The same things were measured in two ways. Each way mixes the same 10 hidden numbers, adds some noise and spreads widely along 7 directions of its own, which tell nothing about the thing.
Some things both ways: the first way, then the second way.
[  3  -7  -7 -44 -28  -2   5 -11  -2 -20   5  19   9  17   0  12  29   8
  18  10 -19 -42 -20  22   2 -30  12   2 -27]
[-10 -18   9  33   0  17   2   2 -18 -10  19  13  23   4  16   7  -1 -22]

[-12 -24  -1   3  -8  18  -8  -1  -4  13  14  -1 -18   5 -22 -15 -16  -8
  22   5   3  16   0  -3 -10  15 -23  -7 -20]
[-15   5  32   3 -20   7  -1  -6   0  16  21  11   0  19  -9   4 -22  13]

[ 10  23 -25   8 -21 -19   0 -17 -11 -10  -6  -9   9  -5  -6  38   7  15
  38 -17 -31  -8 -31  15   5 -17  18  -1  -5]
[ -6 -23 -11   4  -2  10   0   1  -9  -8 -13 -11  17  -1   8  11   9 -34]

[ 15   3 -12 -31 -13  -9  23   7   0 -10  -4  13   7  30  26 -17   9 -34
  -2   5  -8 -36  -2  38  -1   4  17  -2 -15]
[ 20  22   1  13  24  46 -32 -11  25   2  26  21  -9   7  22 -11 -12 -19]

[ 11   4 -18 -14   5 -30  20 -13   7  17   4  30   4  13  -7  36  -5  13
  12   3  26 -16 -16 -19   5 -18  -9  16   0]
[ -1   5  22 -12  28   8   6  10  -5 -14   7  -4   9 -17   1  -7  -8 -11]

[ -5   0  -1   3 -13   7  -2  -4   3  12 -11  -8 -14 -13  -6   7  -4  -5
  30   5  -8   5  -9  -3 -13  -1   1   8 -23]
[ -2  -3  -8  11 -26  -1  15   1   9   2  21   2  15  -1 -20   3 -15   7]

[ -9   2 -14 -23   0 -15   1  -4 -21  -3  22   5   4  20   6   6   6   8
  22  11  -7 -16 -12  -4   9 -24 -11  -9  -1]
[  3   7 -34   0  -2 -15 -18   2 -12  13  -9  -3  -8  16  -6 -21  24  17]

[-10 -11 -10   5  29   4  15  -5  -8  16 -42 -11  -5  -9  10  -7 -14 -13
 -21  12  45  -3  13   1  -6  -2  11   4  -6]
[-40  24  56 -39  18  15  19  33 -47  -7 -18   9 -21 -24  -7 -15 -15  12]

[ -2   1  12  23  -5   8 -20  -1  -4  12   6  -5 -12 -11 -25  21 -21  19
  27  -4 -10  20 -11 -14  -6   6 -20  -4 -12]
[  8 -33 -16  11 -40 -22   1 -26   1   8 -13 -11   1  13 -28  15  21  11]

[-16  -3  20  -8   3   1  -9  13  10  11  22  19 -21 -12 -15 -14  -2  -3
   1 -11  -3  11  -4  -4 -18   4 -18  -1  14]
[-10 -18 -20  27  10   5  -2  10 -16 -19 -26 -14  30  -4  24  -3   4 -36]

[ -2  11  -2  29   8 -14  -3  -1  -2  15  -3   8  -4  -6 -31  48 -31  27
   6  -3  18   7  -8 -18  -5 -10 -17  20   0]
[  6 -14  46 -13 -21 -15  29  -5  12 -18  25  -1  17  -3 -14  20  -8  42]

[  4  10 -27  24  18   9  15   6 -32 -23 -29 -39  12  16  19  -2   9 -17
 -10 -14 -22  -1   4  26  -7  -6  32 -29 -21]
[ 12 -10  11  15 -21 -15  17 -16 -23 -14 -16 -10  30  19 -16   3  16  25]

[  6  16   5   1  -9  14  -6   3 -18 -12 -17 -26   2   3  -4   8   3   4
  34   4 -14 -16 -17  21  -6 -10   8  -4 -32]
[  1   2  -6  32   4   7 -17 -21  32  18  -6  10  13  -7   7   1  -5  -1]

[ 13   6  15  21 -16  17 -19  -8  -7  -7   5 -19   6 -16  -9  14   5  31
   1 -10 -29  22  -4  -9  -5   7  12 -10   1]
[ -7  40 -42 -11 -25  -6 -17  16   4   9  10  -2  -4  -4 -22 -22  23  33]

[  0  15   0  15  16   0  12  20  -1  -4  -7  -4 -11   1   9   0   1 -11
 -15 -15 -10   5   3   8 -14   9   9  -2   6]
[ 33 -41 -39  18 -32 -26   7 -38   7   0 -18 -16   5  28 -26   3  38  21]

[  6  -6 -15   5   2 -27  13  -1  -3  -5   5  14  12  17   0  13  -5   6
 -27  13  16   3   6  -7   4   2   1  16   4]
[-15  33   7 -19  23  21 -16  28  -3   4  -2  21 -22   6   7 -22 -11  14]

[ -6 -24   3 -15  15  -3  10 -10  24  18   2  29  -8 -10   4 -16   2  -6
 -37   8  37  -3  18 -21  -3  -4  -5  14  24]
[ 13 -25 -23  -2   7 -15   9   5 -36  -6  -1  16  -6  36  -9  -8  27   6]

[  1   2 -14   8   0 -10   0  -1 -10  -2   2  -2   9   1  -2  11  -2  16
 -18  -1  -2  16   0  -1  -2  -5   6  -4  12]
[-38 -25   5 -20 -21  -2  13   9 -45   4 -33 -14  -1   5  -7   2  13  -3]

[-16 -10  -7 -21  -5 -12 -10 -19 -28  -4  18   1   2   9  -8  18   8  25
  25  23   2 -17 -15 -22  13 -34 -12   1  -8]
[ 17   7 -18   9 -26 -28  21  -6  25   2  42  10  35  19 -15 -10   0  62]

[-28 -18  33 -28  13  45 -15  22  -3  12  32 -13 -35  -6   3 -81   8 -36
   4   4   4  14  21  -1 -18  19 -29 -29  14]
[-22  30 -25   2 -27 -15 -36  11  -1  32  13  -9 -22  12 -18 -21  14  31]

[ 12  -7  10  11 -13  23 -11  -3   7 -18  -9 -10  13   2  24 -10  18   0
 -33  12 -31   5  28  -8  -6   0  22  -8 -15]
[ 10  22   6  35  31   5  14   0 -25  -2 -35  17  34  -1  11 -17 -33 -26]

[-35 -16 -23   5  11 -16  -1   0 -27  20   4  -5 -11   2 -16 -13 -19 -23
  27   0  13  10 -13  -9 -12 -10 -20 -11  -5]
[  0 -24 -14  29   3  10  -3  -9 -13  -6 -35  -6  17  14  13   3   6 -31]

[  3   3  -8 -22  23 -25  19   8 -15 -32  -3  13  17  32  28   1  25   1
 -29   2   3 -29  -1  22  18 -26  16 -10  12]
[-23 -14  56 -18  -3  10  37 -18   5   0  -8 -11  23 -39   4  10 -20  10]

[ -7  -3  -9 -20 -21 -11  -5 -12 -15  -1  11  -1  -2   7  -3  -5   4 -11
  52  10 -18 -18 -24   7   6  -9  -7  -1 -20]
[  1  17 -31  27   8   1  -2  15  -1 -18 -19  -6  46   9  23 -10 -11 -23]

[-34  -3 -32   4  14 -32   6   0 -15  20 -13   9  -3  -1  -9  25 -20  -7
  14   9  20  -2 -13 -14 -11 -32 -15  10 -10]
[ 21  14 -23  27   9  23   0   2  35  -7  40  21  20  -2  10  -8 -12   5]

[-10   6 -18  -4   4  -6  17  34  -1   0 -13   1 -11  16  12   0   3 -23
   0  -3 -13  17  -4  25 -32   0  -2 -13 -27]
[ -9  15  -8  20  10  15  -4   0  -2   9   5  13   9  -2  13 -21 -13  -4]

[ -4  -6  -6  19 -14  -8 -13 -19  -5  10  11  -6   7  -6 -25   0 -16  -4
  29  -4  -6  10 -11 -18  -6   2 -12  -1   0]
[  1 -25 -30  20   2   0   4 -22  -2  11 -60  -2  22  -1  -9   6   9 -34]

[-12 -22   1  11   1   0 -18 -22   0  -4  -4  -7  -1 -23  -3 -11   9   3
 -11  -1  -1  15   9 -19   6  -9   5  -3  17]
[-11 -20 -31   1   8 -11   1  17 -55   2 -51   9 -10  19  -8  -5  29 -26]

[-36   1 -20   8  27 -10   8  14 -18  -1 -17 -18   1  -3  12 -23   7 -30
 -21   6   8   0  12  -5 -22 -27   3  -5   7]
[ -9   9  -2  31  29   4  -1  38 -28 -24 -12   0  18   2  20 -11  -3 -16]

[  8   0   2 -23   3   7  12   6   6   4  -9   5  -8  10  14 -17   2 -26
  13   5  11 -19  -1  22  -3   6  -2  -3 -13]
[-11  37 -22   7  21  13 -33  14 -13  11 -21   5  -8  -3  12 -26   9 -20]

Other things, the second way, with their names:
q914: [ -8 -28  -2  10 -32   6  -7 -30  32  18  -6   0   9  -3  -7  27  -3  -9]
q755: [-20  43  62  -7  29  17   7  21 -12 -11  10   1  17 -18  19 -13 -41   2]
q726: [-26  24 -23  -5 -37  10   2   6 -27  -2 -24 -17  23 -15 -15 -12  11  -8]
q576: [ -3  -1   2   9  13  12   0   5 -10  -8  -7   3   9 -11  10  -1  -3 -28]
q441: [-15  13 -35  20 -26   6 -24  14 -15   8  25  -1   0   0   1  -7   7 -13]
q735: [-29 -31  42 -10 -29  13  -2  10  -7   0  25 -15 -27  -9 -14  31 -23 -29]
q623: [  5 -17  -9  22  -2   2  16 -19  -4   3 -16  11  22   8   1   0  -3  -5]
q985: [  9  -7  13   0  -6  11  32 -26  28   3  -9  16  11  -7 -13   2 -25  20]
q894: [ -3  17 -34  -7  -7  20 -29   6  33  22  10   6 -31 -12 -20   3 -14 -32]
q302: [ -2 -10  -2   2 -38  -5   3  -4 -14   4   9  -6  23  21 -16  24  -2 -12]
q601: [ -2 -16  31 -35  57  -1 -12  32 -58  -9 -19  34 -53  27  19 -14  29  11]
q286: [ -5 -14 -28  20  -3   2  -1 -16   9  11 -36  -3  15  -6  -2  -1   5 -23]
q2: [-19   3  11  -4 -21  19 -19   3   6  13  11  -3 -26  -3 -19   9  -1  -4]
q789: [ 23  15   2 -28   0 -20  29  -3   2  -1  31  15  26  19 -24  -9   2  47]
q168: [  2 -19   8  -3  -2   2   3  -4  -5  -2   1   3  -5  10  -1   2  10  12]
q853: [  5   4 -17  24   5 -11  -1   2 -18 -24 -24 -14  41  16  17  -8   8 -11]
q91: [ -8  16  -9   6  -9   6  18  30 -28 -34   7   5  33  14  15 -14  -1  16]
q733: [ -1 -21  41   7   0  -1  25  -3 -10 -27   4 -14  48  10  23  19 -18 -10]
q922: [ 10   3  20  20  -9   7 -12  -8  35 -15   7 -15  26   6  13  26 -23 -16]
q468: [-47  24   2  -5  -1  13   4  25 -31   7 -25  -7  15 -38  -3 -14  -6 -20]
q237: [-13  31   6   0   2  13 -19  -4  -7  23   4   8   2   8  17 -15   2  11]
q39: [-10   4  -2  21  32  22  -3  -6  13   4 -42   1  21 -14  22  -5 -24 -40]
q472: [  8 -26  21  19  31  18  23 -38   4  20 -43  22   7 -15   7 -13   4  14]
q536: [ -7  12 -12 -10  -4  16  -6   4 -10   8  -8   9  -1   6  -5  -5   6  -7]
q313: [-17 -28  17 -10 -19 -14  -7  12 -51  -6 -24 -18 -24  25 -15  13  25  -2]
q338: [ 24  19   4  10  12  -9  22 -23  23  12  13  17  30   7   4 -23 -16  43]
q553: [-15 -20  24  11  30  22  -5  -6 -11  19 -21  41 -40  -1   5   1  -8 -15]
q228: [ -2 -17  20   5  -5   6  38  -7 -12  -4 -11  17  28  -2 -11  16  -6  -1]
q178: [ 4  2 -9  0 11 11 -3 -9  5 13 -9 26  3  1  6 -9  2  2]
q708: [-37  27 -23  -3 -28  38 -49  43 -14   1  26 -27 -52   0   4 -18   6 -17]
q756: [  6   2 -15  19  13  30 -31 -36  17  48 -26  13 -23   5   0 -11  -2 -26]
q258: [-19 -10  -4  10 -17  -8 -11 -18   7  24 -24  -2  -1  -2  -7   1   5   6]
q927: [ 12 -53  -7  36   9  -2  -2 -26 -20  14 -25  25  13  51  20  14   8 -31]
q325: [ -9  13 -20   3 -18  14 -17  12  10   3  -3 -12 -19  -6 -15  -3   0  -4]
q224: [-11   2 -18  -2 -36   9   6 -24  22  18  -7 -15   4 -26 -27  -5   7  10]
q941: [  0  39  52 -15  10  13   1  11  25   7  73  35 -12 -17 -17   2 -19  49]
q671: [ 10 -37 -15   8  11 -20  -4 -22 -20  14 -10   3   1  20  -6   3  28 -11]
q648: [ -9 -11   6 -11  22   7  -4  10  -9  11 -15  11 -14  14   7  -6   3  -8]
q657: [ -9  34   4 -14  11  19  13  -9  23  18  -9  12   1 -27  -2 -22 -12  30]
q567: [ -3 -23  13  -6 -17 -18  28 -15 -22   1  -9 -14  20   7 -23   6   3   4]
q463: [ -6 -16   9  11 -18  16  36 -15  -7   0 -11   6  14   0  -1   0 -27  -6]
q196: [ 22   4  -6  15  13  11 -14 -20  41   9  26   1  11   2  12  -1 -13  -3]
q764: [ -5  15 -14  15  13 -11   3  29 -24 -16 -14  19   8  15  -2 -13   0  15]
q443: [ 14   9 -15  20  15   4  17   2   7  -7 -10  12  23  11   6 -16 -23   2]
q986: [-46  20  -8  31   7  13 -17  25 -27   6 -53 -29  22 -36  19 -12  -4 -49]
q449: [ 35   3 -20  -8  59  -1   8  15  -5 -18   9  44   0  49  28 -27   3  17]
q309: [-20   6   8  15  -6  -3   8  -4   5  24   4  -5  30  -2  -2   1 -31 -22]
q252: [ -7  -5 -11  -4  15  -7 -12   4 -14  12 -21  10 -13   3  -5  -4  16 -10]
q369: [ -2   9   9  -7 -11  16  -4  -7  10   6  20   3  -7   9  -6  -2 -10  10]
q901: [  3   0 -12   3   6   3  -7  -4   0   5  -9  -1   9  11   7  -4   8  -5]
q791: [ 19  17   1   4  28   3  20  18  -7 -40 -14   3  19 -17  -6 -15   4  12]
q114: [ -8  -6  11  -4 -17   9 -10 -10  23  16   6   9 -29  -1 -13   6 -15   7]
q349: [  1   0 -15   1 -13  10  -2 -28  32  40  11  33 -22 -15 -31   1  -9   8]
q573: [-59  -8   1  -8 -60  26   6 -22  28  33  -5 -18   6 -48 -23  19 -11 -17]
q569: [  2  12  -4  15   8  20   0   2  -7  -2  10   2  13  -1   8 -17  -4  -2]
q812: [-15   0 -38  17 -57  -5   6  -8  26   6   8 -26  44  -7 -25  16  -6 -13]
q406: [-18  -1  -1   8 -32   3   4   8  -8   8  23  -2  -4  -3 -21   4  -2   8]
q382: [ 13   5  17  18  -1  25  24  -3  26 -24  35  18  37   6  18  13 -40 -10]
q984: [-10 -11  -8  34 -10  20 -14  -7   8   2 -10 -14  16  -5  18   9 -15 -44]
q109: [ 11   3 -12   4  19   3  -7  12 -17 -19 -12  -1   2   1  10  -8  20  -6]
q653: [-10  16  35 -27   3   3  -1  21 -21 -10  -3   6 -25   0  -8  -1   1  19]
q874: [-16 -14   5  15   1   6  10 -24  11  27 -16   3   8 -29  -9   0 -10 -11]
q547: [ -3   2  11  13 -12  26  -7 -18  -9  19  -5  12  -1   5  -4   8  -9 -22]
q739: [ 24 -36  23  45 -11 -12  -2  -1  -6 -39  21 -11  23  61  26  20 -13   4]
q438: [-28 -33  50  16 -17   5  10  -1 -17 -15 -13 -28  28  -3  14  26  -9 -19]
q482: [-29 -22 -15  33 -59   6  16 -21  14  12   1 -35  47 -27 -11  18 -16 -33]

Some of these things the first way, each followed by its name:
[ 23   4  -6   0  -5 -26   5  -5   1 -39  14   7  40  24  19  13  32  24
 -44   3 -16  -2  12  -7  11 -17  20  -4  19]
q252
[ -2 -13  -9  13  -2  10  -8  -5 -12  13  -9 -12   3   0  -6 -10 -16 -11
   6  -8  -4  16  -3  11 -10  11  -2 -23 -11]
q726
[-10 -22 -26  -8 -12 -18  -7 -30 -20  -4  12  11  19  12 -14  21  -6  23
   0  22  12 -11  -3 -16  21 -31  -9   5  -3]
q927
[  4   2   0 -19 -14  -5  -6  -7   6  -4  32  16  -1   4 -11   7  15  13
  25  -9 -16  -4 -13  -9   3 -16 -15  -9   7]
q671
[  1  10  19  15  -6  17 -16   7   9  12  16   9 -16 -12 -30  28 -14  33
   8  -7  -7  18  -3 -15 -12   0 -21   6  -3]
q986
[ 21   8 -19 -15 -14   1  17 -12  -6  -5 -12  -9  -6   9   7  20  15  -1
  47 -10 -13 -16 -25  16   4  -4  17  -6 -29]
q567
[  0 -30  16 -38  -9   8  13  -7  12  -6 -10  21 -25   1  20 -14  21  -5
   2  16   2 -25  -3  18  11   7  15   8 -20]
q463
[ 27  18  28   7   2  28   2  19  18   7 -13  -3  -1  -1   4  -2  -9   6
 -29   4  15  11  17  13 -21  24   1   5  -7]
q258
[ 10  -3 -21   7 -16 -21   5 -13 -13  -1  14   9   2  11 -16  40  -9  28
  20  -1 -10   5 -19  -6   9  -2   0   4 -13]
q369
[ 26 -11  13   1 -30  -2  -4 -22  14 -24  -1  17   6  -2   3  32  20  40
 -18   6 -23  -7   0  -4  18  -1  28  19  -5]
q382
[-11  -7 -14   6  34 -11   7  -6 -19   9   2  10   7   9 -10  20 -20  18
 -35   9  44  -3  11 -17   8 -22 -12   0  21]
q438
[ 23  14  14  19   7   9  17 -10  15  10 -48 -12  -6 -21   2  22  -4   4
  -5  -6  14 -10  -6   0 -16  10  33  23 -14]
q791
[ 10   1  18  -3  -6  15   1  -2  20  14   3   4 -11 -19  -7 -20  -5  -5
 -13   1  17   5   9  -1 -13  19   3  17  21]
q648
[ 12  -9 -25 -30  -9  -2  19 -15  -5 -10 -22   7   8  26  20   1   6 -24
  22  15   6 -47  -4  31  19 -14  13  -2 -32]
q547
[ -3  -7   0   3   6  -3  -1 -18 -16  -1 -14  -8  -9  -6  -5  12  -5   8
  26   4  12 -13 -11   1  16  -9   3   4 -10]
q653
[ -1  -5  10  10   4  -9 -23 -11 -21 -28  10 -11  31   5   7 -13  10  19
 -36   8 -13   7  13  -6  14 -12   8 -17  26]
q914
[-27  -7 -13  12   9  -1  -2  25  -8   0  25   3  -1   9  -1 -36   4 -24
 -36 -16 -23  29  14  -3 -31   2  -6 -24  19]
q569
[  5  13  -9  13  28   9  16  16   4  20 -45 -11  -8  -5  13   7 -21 -22
  -8   1  33   1   9  17 -16  10   4   0 -12]
q853
[ 14  -9  -5  -6   4   5  -1  -7 -16 -19   4   4  11  18   2  28   8  41
 -26   5  -1   0   4   9  23 -13   7 -14   2]
q237
[ -2 -15 -10   7  -1 -27   2 -18  -2  -8   2   8  10  -5   8   9  13  22
 -37   9   8  18   6 -22   7  -7  16  10  25]
q449
[  1  -5  17 -17 -32   0 -12  -6   4 -10  46  20  -6   5 -22  -3  12  20
  16  -7 -34 -11 -17  -4   2   1  -3   6   7]
q168
[-19  14 -32  -5  12 -25  23  17 -29 -29  -6  -5  15  29  13   0  14 -19
 -17  -4 -18 -35  -5  28 -11 -36  20  -5  -6]
q472
[ -4 -20   9   0  -1   1 -11  -9   4  -7 -13  -5   1  -5   5  -9   9  -5
   5  10  -1   2   1  -5   3  -5  -1  -5 -13]
q349
[-10   3  12  19  -2   7 -12   9 -11  -5  -6 -25  -6 -11   1 -13  -3  -3
   5  -1 -19  22   0   2 -13  11   2  -8  -3]
q114
[  1   4   1  -3  -2 -14  21  32  19 -24   3  15   0  19  38 -27  22 -32
 -53   5 -24   3  27  13 -18  13  18  11   4]
q443
[ 17 -18  32 -14 -20  15   2  -6  22 -16  -6  16  -7  -4  -4   5  21  20
 -13  10  -2  -9  -1   7  -3   7  16  19 -18]
q553
[ 32  11  23 -14 -16  27   5  -1  21  -4 -18   0  -2  -6   3  18  16  21
   3   4  -1 -13  -4  13  -9   5  19   8 -22]
q874
[  5  -4  -8  -3  14  -3   4 -27 -27   2 -22 -10   5  -1   6  25   1  24
   5   8  20 -19 -11  -4  20 -20  17  -2  -5]
q224
[ 20 -12   9 -18 -12  10  -1 -30   6   3  -6   1  -4  -8  -2   6   7  10
  30  12  15 -20  -8  -5  20  -2   6   9  -9]
q812
[ 10  17   6  29  -5   0  -6  10  23  34  18  22 -21 -16 -39  54 -34  39
   8 -13   6  36  -6 -25 -18  15 -25  21   6]
q196
[  6 -21   6 -26   4  -8  12 -12   8   2  18  27  -2  17  -4 -11   2  -4
  -4  14  30 -26   3  -7  12  -2  -9  16   6]
q2
[-15   9   2  25   7   6  -6  33  11   8 -14  -8  -4 -10   2 -28 -18 -35
 -26 -13  -7  33  18  20 -37  16  -6 -12   8]
q178
[  7   2   5   4 -13  11 -11  -9 -13 -27  26 -17  11   4   4 -23  22   5
  -9  -9 -38   0   5   0   6   3  18 -14  16]
q313
